The first 8 rows are patterns. Each new row is the sum of 2 different patterns, raised or lowered, with some noise. Before adding, each is slid sideways (what falls off one end comes back at the other) and multiplied by a number that may be negative. Names go in the order of the patterns.
Some rows, each with the names of its patterns after it:
[ 16  12   0  43  11   6  -4 -16  21 -17  -7  22   2   3   3 -19 -10   3
  -5  -1 -12   9  -7 -13  13  -3 -11   1 -13 -17  11 -10 -16   8   9  27] => J_726
[  1  -3  -5  11 -17  24  -9  -4  -4 -20  16  10  19 -13 -11  12 -14 -15
  14   9 -14  15  11 -25   1  -2  -7 -11   7 -13  -9 -17 -11  -2   7  -8] => J_79
[  8 -26  -9  13  -2 -33  10  -4   7  27  -7  -7  -6 -26  -5  13 -27  14
  -8 -12  16   5   1   2  -2  -9  22  11  19   7 -10  -4 -10   7  -3   1] => J_179
[ -7  20  -6  -2  13 -21   3   2   8  14  -5   8  20 -28 -10  13   9   1
  17   3  -1  -3   0 -12  -7 -28  10   1  10   4 -18  -2  19 -15  14  13] => J_326
[  0 -23 -21  -2   9 -13  17  -9  -8   1   6 -19  -8   1  22 -20  13  -7
  -4  11   5 -12   2   8  29   4   4  -8  -4 -18 -12  -2  -7  10  10  16] => J_470
[  9 -16   0  -2 -26   2 -18   7   1  18 -20 -14 -13   2 -11  33  -2   2
  -5  -8 -21   0 -16  -3   8  14  22  -4  16  24 -14 -30 -33  14   0  16] => J_516
[  8 -18   6 -10  11  -6  11  25 -19  15 -13 -21  28 -16  -9  -8  -4 -11
 -21   0 -11  -1  -2   2  -9  -6   0  13   2   9  -8  18   9   4  15  11] => J_134
[  5 -20  -5  14  16   9  18  18  14  -4 -12 -35   8  -3  -6  12 -14   5
   6 -10 -19  15  14   9 -11 -11   1   1  17  -2   3   6   4  13   8  -5] => J_201

New rows, each followed by the names of its patterns:
[-37   0   3 -22 -15  11 -20  -3  -9 -25   0  13 -19 -15 -31 -23  -8 -23
 -16 -22 -15  -6 -13  -7  17  18 -33 -18   2 -21  -5  15  -1 -16   7  12] => J_726 J_79
[-19 -18  17  -1 -21  14  -6  -3  28  -9  -8  -6 -36   4 -10 -21  11  -8
  -2  -2  -9 -17   7   3 -22  27  16   3  -6  -5 -18 -21  20  -8  -4   7] => J_79 J_179
[  1   0   1   0  15  21   1  11 -11  -4  -1   6   3  18  -2   5 -11   6
 -15  34  17   0 -12   6 -36  -9  -9   8  20  48  -4  19  10 -13   3 -17] => J_516 J_201
[ 26 -10  31 -17   3  33  -2  -2  22  15   2 -27  30 -13  14  13  -2  -2
  17   6   9 -17  10   0  26  18  29  28  17  20 -12   1 -14  16  28  35] => J_470 J_134
[-10 -12 -48   0 -18 -25 -13 -40 -25 -25  -9 -28 -31 -15 -25  -9 -13 -24
 -22 -40 -26  -1  -5  -7 -11   5  -4 -23 -22 -43 -10 -33 -23 -18 -26 -20] => J_134 J_201
[-17   4  18  -8   7  24  -7  10   9  -2   5 -12  -6  -9  21   8 -12  19
  29   3   8  24  11  43  28  13   0 -11  23 -20  -8   0  13   7  16  -6] => J_726 J_326
[-46  11   3 -10  19  28 -22  14  -1 -16 -25 -18  -9 -27 -39   3  26  36
 -23  -3 -20 -16  21 -17  17  15  -7  12 -26   9 -12  32   0   1   6  -3] => J_79 J_516
[-20  -5  -4 -23 -11 -24  -5  16 -26 -18 -25 -23 -31 -21 -35 -31 -19 -14
   3 -16 -31 -43 -18  -9 -34  15 -20 -33 -17   9 -42 -22 -21 -17 -34  -1] => J_179 J_470
[-25   0 -13  -8 -13 -35 -17 -14 -15 -10 -15  -8 -16 -18  10  -8 -12 -13
  -8 -14   0  -7 -14   2 -13  15  -4   7 -13  30  16 -18  -3 -28  -5  -3] => J_726 J_134
[ 15  -9 -28  26  -4   0  14   2 -12   5  -5  -1  10  -7   1  -3  -3   4
  16 -11   0 -15  13  17   9  18   8  11 -11   3  11  17  -8  12  42 -17] => J_179 J_134
[  4  -8 -19 -31 -35  -9  -4 -50  -9  -6  -2 -12 -28  -5   6 -39  -5   7
 -32  22 -14 -33  19 -26  -9 -27  -7  -9 -44 -11 -10 -13  -1   6 -32  -7] => J_726 J_134
[-19  46  37   4   4   4  15  35  41  11  24  22  31  18  29  25   7   4
  23  27  42  40  19  41  42   5  -3 -37   7   3  11 -14  -4  17  25  23] => J_726 J_201
[ -4 -27 -26  -9 -20   5 -34 -14   1 -29  10 -10  -6  -6  -3   9  -7 -11
 -11 -28 -19   3   2  -8  -8  -3  -7 -13 -35 -45  -9 -24 -28 -10 -12 -16] => J_134 J_201
[ -6   6  19 -26   6  28  15  -8  10  46  -8  14  -7 -22   2  12   7  20
  -7 -13  14  -5  -8   0 -17 -17 -11 -10  16   2 -10 -20 -13 -17 -16  19] => J_179 J_134
[ 19  12  -6  21   4   2  -1 -23 -23   5 -12   8   6 -12  -4  -6  -5 -19
  -4  25  13 -19 -16   0 -11   7  -4   3   2   9  10  22 -11   1 -23  -8] => J_326 J_201
[ 13 -10   8  21   8   8  22   8  20  37 -13  44  19   1   1 -31  17  13
  30 -32  -8  20   1  13   8  36   6  10  21 -14  12  25  14  -1  23   0] => J_726 J_79
[  7  14  -4  15   1  -3  11  -3  -9  27  15  19   7 -25  -2  13  28   5
  17  13   6  17  13  -7   5 -32   6  19  27  15   9  20  30 -10   2 -20] => J_326 J_201
[ -2 -15  -9   3   5  11   4 -35 -25 -19  -1  -4  14   2 -14   2   1 -22
  14   8   4 -15  33 -15  -3   0 -18  -7   4  10  37   6  -9  12 -15  -9] => J_179 J_470
[ -4 -25 -14 -25 -13 -20 -28 -54 -22 -13 -19   8 -34  -7  -9 -25 -27 -20
 -14  12 -20 -10 -13 -18  -1 -17 -15  -5 -17   5  -4 -13 -10  -6 -31 -16] => J_726 J_470
[ 15  14   4  21  41 -16  -6   4 -12  11  25 -17  18  -7   2   4  -6  15
  18   0  24  -5   7  -6  -9  13 -12  -4  10  18  -6  -2  18 -26  -7 -10] => J_79 J_326
[ 18   1  39   6  -8 -12 -25  14 -21 -10  16 -21 -11   5 -23 -36   2 -13
  -3   5  -5 -17 -21 -14 -13  -5 -23  -7 -24  -7  -2 -15   2   1  14  -2] => J_726 J_179
[41 49 65  6 17  0 12 26 14 -1 54 20 44 16  4 -2 54 22 42 26 25  3 17 15
 33 10 43 19 41 34  8 11 11  0 -4  6] => J_326 J_516
[  0 -21  -8   1 -17   4   0  -3  10  10  -6  -7  29 -14 -15 -30 -33  -3
   5 -30 -21 -16  10   2 -32  22  11 -33   6   4 -24  15   5 -11  -5   4] => J_726 J_79
[26 14  6  8 -6  3  2 23 30 42 19  2 27  6 33 26 -1 20 21 11 11  0 36 38
  6  8  9  8  6 27 12  5 13 30  7 44] => J_79 J_201
[  7  23 -18   4  23  -7  24  33  12  43  -2  -8 -18  -1  23 -15  -2  35
  26  35   8  -3 -13  23  25  12  17  44   0  37  10  22   2  31  17  29] => J_79 J_516
[-12   3  21  13 -25  32   6  -1  -1   6 -16   1  22  -3 -19   4  10   5
  16  25  29  14  11 -12   0 -13   8  27  11  21 -25  21  -8  14  29 -13] => J_79 J_470
[-4 16 22  3 10 31 23 17 13 33 31 16 19  2 11 39 18 -2 13  6  4 28  5 34
 27  9 38  9  9  1  6 35 23  3 34 33] => J_326 J_470
[ 27   2  27   3  -1   4 -22  10  -2  -4  21  20  31   9 -11 -11   7  22
   6  16  25   3  16   2  -4 -10   0  21  14   9  14 -29   6  16  -1  19] => J_326 J_516
[  2  11 -19   6 -12  -9   2  21   8   9  -3  20 -17  -7 -28  -4 -11  -1
   7 -20 -18  -1 -13 -15  10  18   8 -12  -7 -10 -11   0  -5  13  15   1] => J_470 J_201
[ -8  -6   6   3  -7  -5 -12 -11  15   2   0  -2 -23  -6 -30 -10 -11 -14
  -5 -35  -5  -1  -3 -40   4 -19 -17  26 -22  -4   0 -47  -3   8 -24   7] => J_179 J_134
[ 16  10 -30  -5  -5 -17 -25 -19  10  12  38 -30   8   0  -7  -5  36   4
  24  11  -5  -7   9   1  -2  20  31  20   3  32  30   6  -9 -34  30  21] => J_726 J_516
[ 14  14  23  15  15  13  42 -11  13  13  26  39   1   7 -11  26  23   1
  24  20   0  11  24  16   9  27   4  13   8  14   2  29  30  50  19  20] => J_79 J_201
[-27 -24   5 -23   5   0  10 -16 -12 -12  -9  -1 -17 -22   0 -38 -22  -2
 -27 -27 -28 -10  -8   9  -3 -35 -31 -55  -9   7 -47   8 -10 -37  -9   0] => J_79 J_179
[ 32 -16 -14 -36  15  -8  28  13  -2   6   2 -21 -10   4  15  21   8  15
   4  20  40 -10 -17 -17  21  16  27   8  -4 -10  -1  -5  23  -3  27  21] => J_516 J_201
[ -7  32  33   5  31   9   9  -1   2   4  26  32  40  33   5 -13 -15  17
  20   2  35 -18  -4  25  16 -32  14  10  38  19  20  -1   6   1  14  12] => J_179 J_470
[ 41  21  -7  66   2  18  14 -23  20 -10  -1  26  16 -12  -1 -26 -11  19
   5  14 -11  16  -1 -14  39  12 -15   9  24 -19  16  -9 -35  19  21  34] => J_726 J_179
[-10  -3 -20 -22 -16 -36 -12  -3 -16 -16 -11   2 -10 -32  10 -19  -6 -28
 -21 -29  -1 -25 -17 -20 -36  -9 -22 -31  17 -22 -24 -21 -28 -33 -45 -19] => J_470 J_134
[-37 -42 -10 -38 -22 -31 -26 -11 -34   1 -17 -32 -19 -21 -14  -5 -19 -20
 -32 -25  -3 -16 -11  -1 -17 -11 -17 -30 -34  -4 -30 -20  -3 -37 -25 -34] => J_726 J_201
[ 20 -29   0  -3 -38  10   9  -4   0   3  10   8 -11  20 -10  -7   0 -18
  11  -4  11 -24  -5  -7 -25 -20  -3  -4 -24  26   3 -19 -12  -1 -18 -36] => J_79 J_134
[-19 -19   3 -15 -11 -30  -2 -17 -21 -22  -4 -10 -30 -12 -38 -11 -14 -18
  12 -30  -7 -20 -43   6 -25 -42 -23 -21 -22 -30 -23 -24  -7 -38 -24 -21] => J_326 J_134
[ -2   5  -9  -3 -17   4 -33   1  -5  11  30 -25  25  -3 -26  19 -11  -5
   8   6  -8  -9   4   1  -5   3  12 -13   0   9   9  12  17 -14  20  18] => J_726 J_134
[  6   5   6   5   1  -3  16  10  16   4  -7   0  31  15   3  33  -4  14
  10  14   0  16   3  25 -13  32  10   7  22   6   1  11  15  38   7  10] => J_470 J_201
[ 31  19  15  29   0  -1  18  30  36  11  14  20  -4  13  20   3  11  10
   3  26  15  -5  15  20  25  48  15   9   3  -3   7  25  -6  17  16 -14] => J_79 J_179
[-12  15 -17  20 -30  -4  14  13   8  -9  26  35  -3   8   0   1   7   4
   4   6  16  26  15  13  -1 -17   7  22  -5  30  10  -7  16  22 -15  -6] => J_726 J_470
[-14  16 -22  23 -11 -23  -6  -8 -21  11 -16 -17  17  -2  18  -3  -6  11
 -18 -30 -32  12 -19   2  -9 -24   0  -5 -21  -8 -18  -2 -10  26 -16 -26] => J_179 J_516
[-28  12  -5  -6  -9 -33  -7  -7   8  -4 -13  -2   6 -20 -12  -5  -3 -24
  -2   0   1  -7   1  -5  -5 -33 -11 -37   0  -9 -25  -4  -7 -18   3 -11] => J_326 J_201
[  7   7 -13 -16  22  -2 -18   0  30 -11   8  -5  -9  -3   2  -3  17  12
 -13   8  -5  -6   0 -12 -18   1  -3 -10  20 -24 -14 -25 -17  10  -4  -6] => J_179 J_326
[ 37  38  38  67  18  52  41  13  21  26   7  63  47  42  44  18  45  45
  28  62  34  31  66  29  48  64   4  48  54  36  41   4  28  43   7 -18] => J_726 J_326
[ -2 -18 -22 -10  13  -1   7   4 -15  15  -7 -35  22  -8  39  24 -23  12
   7  -7  -6   9  16  10  20  15   1 -23  -9   4   8 -25  14 -14   3 -17] => J_470 J_134
[-47  -5 -13  -5  11 -17  -3   1 -13  10  -5  -6   2  -1 -19  -9  -7   1
  -6   5  14 -13 -17 -10  -8   9  -1  -1  -5   0  -8  -7 -34 -20 -12   9] => J_726 J_470
[  7  26   3  27  -9  12  41   3   8  25 -43   1   0   6  13  31 -15  10
 -11 -12  -2 -16  16 -18 -19  14  25  58  -3  -7 -13  21  11   8   0   8] => J_179 J_516
[  7  20  40  31  12  25 -10  21  25 -21  50   4  21  54   5  34  31  26
  18  49  49  39  37  12  19  13  35  23  21  19  -3   7  40   6 -15  29] => J_179 J_134
[ 2  2 30 22  7 -4 10 13  4 24  1  7 27 -7 20 14  8  9 22 23 24 22  2  2
  5  5  2  0  7 18 30 12  2 11  2 12] => J_134 J_201
[ 16  26  13   1  -1  -5   3  22  17  16  -9   8   0   7  10   6  -6  -3
  24  -9  27  -3  -6   4  18   3   5  28 -17  39  14 -11  32   2  10  12] => J_179 J_134
